The rows are grouped in 4 ways, from coarse to fine. Each group lies inside one group of the grouping before and may be the whole of it. The rows also spread widely along 9 directions, which tell nothing about the answers.
(in the rows, 128 means zero)
Some rows, each with its group in each grouping after it:
[124 131 129 131 139 115 105 109 140 124 132 117 142 112 116 145  97 131
 106 108  77 131  88 121 143 117 133] => j_610 j_406 levu sezun
[115 152 142 152 152 130 110 131 128 127 137 128 135 132 135 143 132 130
 138 121 104 121 127 127 143 117 141] => j_843 j_70 futok bis
[125  82 132 149 139 180 134 135 131 101  95 122 135 117 141 133 135  82
 137 116 111 139 129 118 139 142 162] => j_843 j_932 zati pek
[108 188 149 193 139 183 145 131  89 117 123 138 121 170 178 130 189 132
 162 113 120  97 157 124 121 109 113] => j_843 j_70 Sali nofik
[119 148 134 126 132 131 112 111 115 127 127 128 132 110 142 142 129 131
 115 129  70 116  79 130 155 134  97] => j_843 j_932 fami mulek
[111  91 139 131 100 171 123 163 132 129 141 102 102 108 128 153  92 127
 148 148 137 127 122 155 121 123 145] => j_843 j_70 Vozu Zisa
[107 120 162 105 159 121  74 176 141 141 102 132 141  77 115 172 113 147
 136 123 133 125 104 165 149 130 241] => j_610 j_406 Kufal funim
[142  50 120 123 113 138 128 125 151 101 167 104 115 105  88 130  52  90
 131 154 102 143 110 136 118 132 135] => j_610 j_406 kebip zom
[115 181 112 119 117 104  80 182  59 133 142 167 104  91 136 134 126 124
 144 125  70 119  30 102 172 139 108] => j_843 j_804 gugu buv
[135  80 126 142 133 136 142 127 157 115 164  98 124 122 105 130  67 103
 133 147 124 142 158 150 119 128 129] => j_843 j_932 fami Riba
[129 109 119 126 136 121 114 132 133 127 122 121 138 125 116 126 119  96
 132 113 116 138 116 117 144 135 147] => j_843 j_932 zati buz
[122 145 143 115 123 132 106 128 109 138 105 136 132 122 136 133 158 131
 140 118 125 109  99 133 131 137 154] => j_610 j_545 Gib Roteb
[122 132 152  97 110 132 128 103 144 156 131  99 132 131 135 146 131 161
 124 150 146 100 141 182 121 131 116] => j_843 j_932 robig sav
[125 125 130 168 131 167 136  79 127  98 159 113 121 154 144 123 133 101
 125 132  55 114 108 105 136 116  64] => j_843 j_70 Vozu muli
[119 150 160  84 115 112 107 119 131 170 129 117 135 136 127 146 150 175
 143 151 174  84 141 192 108 128 155] => j_610 j_406 kebip zom
[116 122 162 109  97 175 139 111 126 138 135 106 110 120 155 155 136 158
 136 174 132  90 130 186 110 134 102] => j_843 j_70 Sali nofik
[130 148 157 155 150 161 141  66 130 115 119 127 150 180 152 117 197 114
 139 122 120  91 164 137 112 121 126] => j_610 j_406 Kufal funim
[117 132 131 141 118 129 115 105 143 140 139 103 132 151 116 135 119 137
 122 105 113 116 119 130 125 104 120] => j_610 j_406 kebip zom
[146 111 106 147 152 100 116 130 133 111 133 133 146 143  95 111 114  72
 136  95 119 153 133  90 130 126 172] => j_610 j_406 Kufal funim
[155 158  88 123 133  83 139 163  90 126 105 150 148  83 127 141  91 116
 113 107 119 166 106 108 138 152 139] => j_843 j_932 robig sav
[132 137 122 119 102 131 130 154  96 128 129 134 118 111 129 136 109 128
 144 136 139 124 109 140 111 136 135] => j_610 j_406 levu sezun
[105 122 140 164 116 173 128 137 137 122 117 105 123 121 134 157 106 137
 120 101 106 128 113 136 125 103 139] => j_610 j_406 Kufal funim
[123 155 126 134 121 129 119 201  81 127 152 146 103  96 135 147  99 134
 166 155 140 127 117 146 124 136 148] => j_843 j_70 Vozu muli
[125 117 120 119 136 127 125 141 145 144  70 110 160  90 134 165 109 133
  99  91 132 155 122 135 141 138 177] => j_843 j_932 zati buz
[130 138 120 123 114 122 120 128 115 133 109 128 136 118 126 142 124 125
 118 107 117 131  97 123 127 129 137] => j_610 j_406 Kufal funim
[136 140 138 143 148 123 136 119 135 126 137 124 146 149 124 125 129 125
 145 125 152 119 175 146 104 122 162] => j_610 j_406 levu sezun
[115 101 131 171  95 194 144 139 111  99 150 113  97 136 133 130 103 107
 150 131 101 119 111 127 113 112 103] => j_610 j_406 kebip zom

New rows, each followed by its group in each grouping:
[119  96 136 111 119 162 122 138 131 124  92 115 131  73 143 165 106 126
 110 134  97 137  86 149 145 148 145] => j_843 j_932 fami mulek
[142 149  86 126  99 111 140 162  89 135  97 135 131  85 136 155  92 126
 107 102 118 163  90 104 128 143 121] => j_843 j_70 Sali nofik
[107 120 164 165 169 163 104 159 137 118 111 131 136 137 128 132 154 112
 169 105 143 118 158 137 131 118 228] => j_610 j_545 Gib Roteb
[136 134 135 152 162 157 142 110 122 109  96 139 153 129 161 133 167 103
 127 117 107 126 153 124 135 142 152] => j_843 j_804 gugu buv
[104 121 144 154 159 130  98  97 177 140 139  91 146 162 113 132 129 123
 121  91  98 119 137 124 155  98 141] => j_843 j_932 zati buz
[122 147 153 127 138 144 109 133  97 112 142 149 122 122 139 128 146 123
 158 151 104  96 103 143 131 134 141] => j_610 j_406 levu sezun
[128  79 111 122 101 124 138 138 178 157 115  71 138 133  98 145  76 124
 115  96 179 158 168 144 114 117 164] => j_843 j_932 robig sav
[110 161 128 163 140 138 109 135 118 131 127 124 131 138 141 143 136 130
 131  97  95 126 109 108 147 107 129] => j_843 j_70 Vozu Zisa
[139 133 111 122 133 117 120 150 105 126 117 144 133 107 132 131 125 103
 132 122 114 139 110 116 141 147 145] => j_843 j_804 gugu buv
[140 109  92 134 135  92 111 144 138 130 121 121 144 120  99 134  91  87
 121  90 118 170 115  84 144 129 161] => j_843 j_70 futok bis
[110 124 138 164 125 168 133 148 124 125 135 113 116 151 137 126 135 111
 158 120 138 120 152 136 125 116 136] => j_843 j_932 fami mulek
[116 137 102 167  89 150 149 155 117 138 133 101 111 143 131 133  97 124
 132  96 137 143 132 118 118 109  95] => j_843 j_932 fami mulek
[171 217  94 120 124  67 150 128  42 119 140 186 139 120 140 110 141 120
 134 140 116 124 103 110 109 156  80] => j_610 j_406 Kufal funim
[141 167 127  88 124  83 124 106 117 161 130 128 147 135 130 128 145 147
 127 141 152 107 136 158 122 145 111] => j_843 j_932 zati buz
[132 167 127 168 158 118 138 161 105 111 159 140 130 113 131 135  91 132
 142 131 108 135 144 136 134 124 131] => j_843 j_932 robig sav
[147 117 119 132 136 100 130 110 147 132 139 114 144 143  99 116 109 109
 130 111 141 138 153 124 111 128 151] => j_610 j_545 Gib Roteb
[146 156 101 140 121 115 145 135  91 119 128 141 130 112 138 135 112 116
 123 123 105 143 111 107 125 139 102] => j_843 j_70 Sali nofik
[129 134 142 135 125 130 130 116 131 128 152 118 127 142 120 131 120 132
 139 138 133 110 143 153 109 119 129] => j_610 j_406 Kufal funim
[ 95 166 169 125 152 133  87 130 131 151 131 123 133 127 142 150 153 166
 138 130 107  89 110 164 157 117 143] => j_843 j_932 zati pek
[ 91 127 141 149 113 184 113 181 108 132  93 121 112 107 154 157 133 129
 147 107 125 125 101 138 145 123 160] => j_843 j_932 fami Riba
[162 131 116 147 136 135 162 118  92  90 139 153 135 141 136 102 137  80
 156 145 130 127 156 118  97 149 127] => j_610 j_406 levu sezun
[141 170 112 158 149  99 128 148 100 112 141 147 138  90 122 140  79 134
 116 109  81 148  97 111 134 128 129] => j_610 j_545 Gib Roteb
[135  85 158  98 155 129 122 117 165 129 128 109 147 107 117 145 112 124
 132 161 143 122 162 180 129 147 184] => j_843 j_932 robig sav
[140 173 108 106 113 103 126 128  86 141 101 144 139  95 149 151 132 140
 107 120 103 132  80 118 137 148 105] => j_843 j_70 Sali nofik
[120 120 138 119 123 142 135 110 153 144 105  96 145 100 139 165 102 158
  95 122 116 129 125 163 132 129 123] => j_843 j_932 zati pek
[119 143 124 167 167 122 117 149 137 128 116 123 150 130 124 137 117 117
 129  84 117 146 144 112 148 116 170] => j_843 j_932 zati pek
[108 118 116 110 113 123 101 163 145 173  58 102 149 117 124 158 132 134
 116  65 169 149 119 125 145 127 197] => j_843 j_932 zati pek
[134 143 112 148 133 119 126 133 115 124 113 131 143 140 123 124 129 106
 134  90 129 139 128 103 123 122 155] => j_610 j_406 levu sezun
[123 137 130 128 141  98 108 109 146 145 160 109 134 143 109 127 109 129
 126 125 112 120 129 138 140 118 114] => j_843 j_932 fami Riba
[116 124 149 115 126 118 104 124 146 147 169 105 117 134 111 140 109 143
 142 153 128 106 131 161 130 118 130] => j_843 j_70 Sali nofik
[123 110 124 144 137 127 114 155 131 126 147 121 123 142 108 116 114  94
 159 120 138 133 142 122 136 125 157] => j_843 j_932 zati pek
[152 102 125  79 124 102 129 148 128 141 138 130 131  97 116 134 104 118
 142 171 168 130 152 172 113 163 164] => j_843 j_804 gugu buv
[107 146 156 132 103 172 135 119 123 133 132 108 115 100 162 174 111 176
 114 154  96 104 102 172 126 121  84] => j_843 j_70 futok bis
[118 147 129 165 128 153 142 114 127 130 124 111 133 157 146 129 143 124
 131 106 120 121 147 127 126 115 106] => j_843 j_932 fami mulek
[124 125 125 120 111 132 113 161 109 133 103 132 127 106 124 146 121 120
 135 112 137 133 100 131 126 133 169] => j_610 j_406 Kufal funim
[134  99 128  93 125  99 112 166 134 141 156 119 119  96  98 137  73 121
 148 163 156 135 134 168 126 147 162] => j_843 j_932 fami Riba
[ 74 119 158 229 159 205 104 146 157 104 146  98 114 166 135 144 127 110
 154  81  77 124 138 102 157  71 154] => j_843 j_70 futok bis
[ 99 145 138 186 124 175 131 161 113 130 136 116 110 180 142 116 158 110
 177 103 154 114 166 125 123 103 139] => j_843 j_932 fami mulek
[124 134 138 111 109 131 116 121 123 139 116 119 129 103 130 147 119 147
 118 126 113 117  92 147 126 134 130] => j_610 j_545 Gib Roteb
[154 121 120 127 137 105 136  82 131 112 158 125 142 136 111 117 107 108
 120 141  95 123 126 127 117 133 102] => j_610 j_406 kebip zom
[126  99 146 118 151 118  97 120 152 124 181 117 120 126 104 124 103 110
 144 161  98 112 126 150 146 130 138] => j_843 j_804 gugu buv
[132 119 126 144 143 110 102 129 127 117 158 131 125 148  97 103 122  88
 155 115 111 126 118 102 134 123 153] => j_610 j_545 Gib Roteb
[114 113 129 136  94 178 128 112 123 131  82 109 130 153 146 132 168 108
 133  90 132 117 112 113 119 120 139] => j_610 j_406 levu sezun
[124 115 120 127 126 129 112 153 117 134 116 128 129 146 120 115 147  88
 159 111 152 129 132 115 135 136 163] => j_843 j_932 zati buz
[133  98 115  98 107 113 116  79 154 147 122  95 141 147 112 122 130 105
 109 113 115 126 106 120 138 133 101] => j_843 j_932 zati buz
[114 156 133 119 113 131 101 147  95 138 135 135 114 113 142 144 134 137
 141 137 103 111  78 131 144 130 116] => j_843 j_70 Vozu Zisa
[154 166 116 107 127  74 156  90 147 169 123 104 166 151 124 133 125 158
 106 118 180 128 191 161 101 132 117] => j_843 j_932 robig sav
[114 135 156 140 138 155 124 108 133 130 142 116 128 158 141 123 158 127
 151 140 128  94 151 153 129 123 120] => j_843 j_932 zati pek
[138  83 109 145 109 149 148 108 139 107 151 101 121 132 116 119  87  85
 123 129  97 142 121 115 126 130  86] => j_843 j_932 zati buz
[124 145 148 143 154 125 117 112 141 133 132 121 147 160 125 126 149 128
 146 114 143 108 164 142 118 114 168] => j_610 j_406 levu sezun
[128 150 140 136 140 124 129 124 117 131 155 129 129 147 132 119 138 127
 152 145 133 106 151 149 125 130 116] => j_843 j_932 zati pek
[110 165 145 147 161 112 100 129 132 143 146 125 138 153 126 127 145 134
 147 117 120 108 142 139 146 114 144] => j_843 j_932 fami mulek
[134 133 123 145 125 129 162 118 156 144 116  91 150 131 132 151  95 150
 106 107 155 143 182 156 109 118 132] => j_843 j_932 robig sav
[121 101 101 216 128 168 140 121 134  92 157 104 112 181 115 105 111  58
 143  78  79 151 134  56 136  94 101] => j_843 j_70 Sali nofik
[125 134 145 122 132 132 108 132 114 126 126 137 128 116 127 131 138 125
 144 131 113 111 103 137 131 137 153] => j_610 j_545 Gib Roteb
[137 125 123  86 119  95 110 148 122 147 145 128 125  88 116 145  91 137
 125 156 127 127 107 159 135 149 136] => j_843 j_804 gugu buv
[126 117 141 121 125 135 123 132 137 127 135 114 131 103 122 151  90 142
 126 139 124 124 123 160 117 126 152] => j_610 j_406 levu sezun
[ 95 110 144 139 102 171 114 175 126 134 139 103 100 105 131 155  91 141
 146 134 124 120 104 159 136 116 133] => j_843 j_932 zati buz
[117 179 139 116 121 112 118 115 132 175  86 112 158 135 142 161 151 185
 109  91 157 110 136 158 117 114 153] => j_610 j_406 kebip zom
[117 125 142 146 158 143 110 167 115 108 135 139 126  98 132 141 110 113
 150 136 100 128 112 137 151 134 164] => j_843 j_932 zati buz
[122  84 143 151 171 135  96 113 149 100 175 123 124 166  99  94 135  58
 169 139  94 116 140 111 152 125 153] => j_843 j_932 fami Riba
[138  89 140 153 168 121 136  68 204 125 143  82 167 155  97 137  93 123
 104 108 121 135 190 146 113 104 163] => j_610 j_406 kebip zom
[ 91 124 151 144 127 178 109 199 120 140  84 120 122  96 149 167 127 143
 150 106 150 129 123 155 143 124 200] => j_843 j_932 zati pek
[135 152 115 147 132 128 143 136 112 123 131 131 133  98 144 149  97 136
 109 123  92 139 117 131 134 132 106] => j_843 j_804 gugu buv
[105 151 148 161 134 170 129 108 125 130 117 114 131 158 157 133 168 130
 137 112 110 103 136 136 136 114 112] => j_843 j_932 fami mulek
[122  97 116 128 104 113 103 131 142 135 180  99 105 158  85 107  94  93
 150 124 118 127 111 114 142 114 109] => j_843 j_932 robig sav
[121 115 147 162 154 182 142 137 124 103 104 129 138 119 155 139 143 107
 143 125 117 126 150 139 133 136 161] => j_843 j_932 zati pek
[123  93 164  89 136 116  87 113 154 133 177 113 121 132  94 124 113 123
 158 174 130  93 126 173 126 130 163] => j_610 j_406 levu sezun
[113 165 150 125 136 133 126 114 135 150 116 111 144 107 152 166 123 179
 105 130 111 111 124 173 135 124 115] => j_843 j_932 fami mulek
[112 145 136 159 133 147 135 126 140 139 120 104 138 140 140 143 125 143
 124 102 128 124 149 141 130 111 126] => j_843 j_932 zati pek
[128 125 124 139 141 126 113 137 124 121 128 131 134 129 124 133 127 101
 141 119 113 136 121 110 141 130 151] => j_843 j_70 futok bis
[118  91 162 113 126 133 110  87 177 132 193  86 115 135 105 141  88 140
 131 178 103 101 133 175 128 116 101] => j_843 j_70 futok bis
[147 130  99 128  99 161 172 121  91 114  65 133 142  87 171 150 129 112
  97 114 105 152  98 117 122 160  95] => j_843 j_932 fami mulek
[102  89 165 204 180 216 125 128 152  73 122 118 132 119 152 153 125  93
 140 120  58 132 136 118 153 112 171] => j_843 j_70 futok bis
[125 143 125 173 135 106 130 124 158 140 175  96 130 158  94 124  78 141
 130  97 133 134 165 130 111  91 128] => j_610 j_545 Gib Roteb
[130 168 139 120 125 124 123 118 100 133 125 140 135 129 144 134 149 143
 137 133 124 103 116 144 118 132 126] => j_610 j_406 levu sezun
[135 172 130 103 125  96 124 160  91 144 149 145 124  95 133 140 106 155
 142 162 139 115 117 167 126 148 117] => j_843 j_932 zati pek
[156 182 118 107 137  94 147  95  91 138 112 151 157 140 153 116 174 124
 128 135 136 111 140 134 119 157  99] => j_843 j_932 zati buz
[127  83 115 127 101 159 141 140 135 124 103 103 126 104 129 145  96 106
 120 118 127 147 116 132 127 138 134] => j_843 j_932 zati buz
[120 118 132 150 137 158 123 118 131 118 109 118 134 129 141 143 139 110
 125 109  96 131 118 113 141 125 141] => j_843 j_70 Sali nofik
[104 146 161 105 111 148 105 122 109 142 151 123 106 123 146 139 144 152
 147 168 107  81  92 173 140 133  93] => j_843 j_932 fami Riba
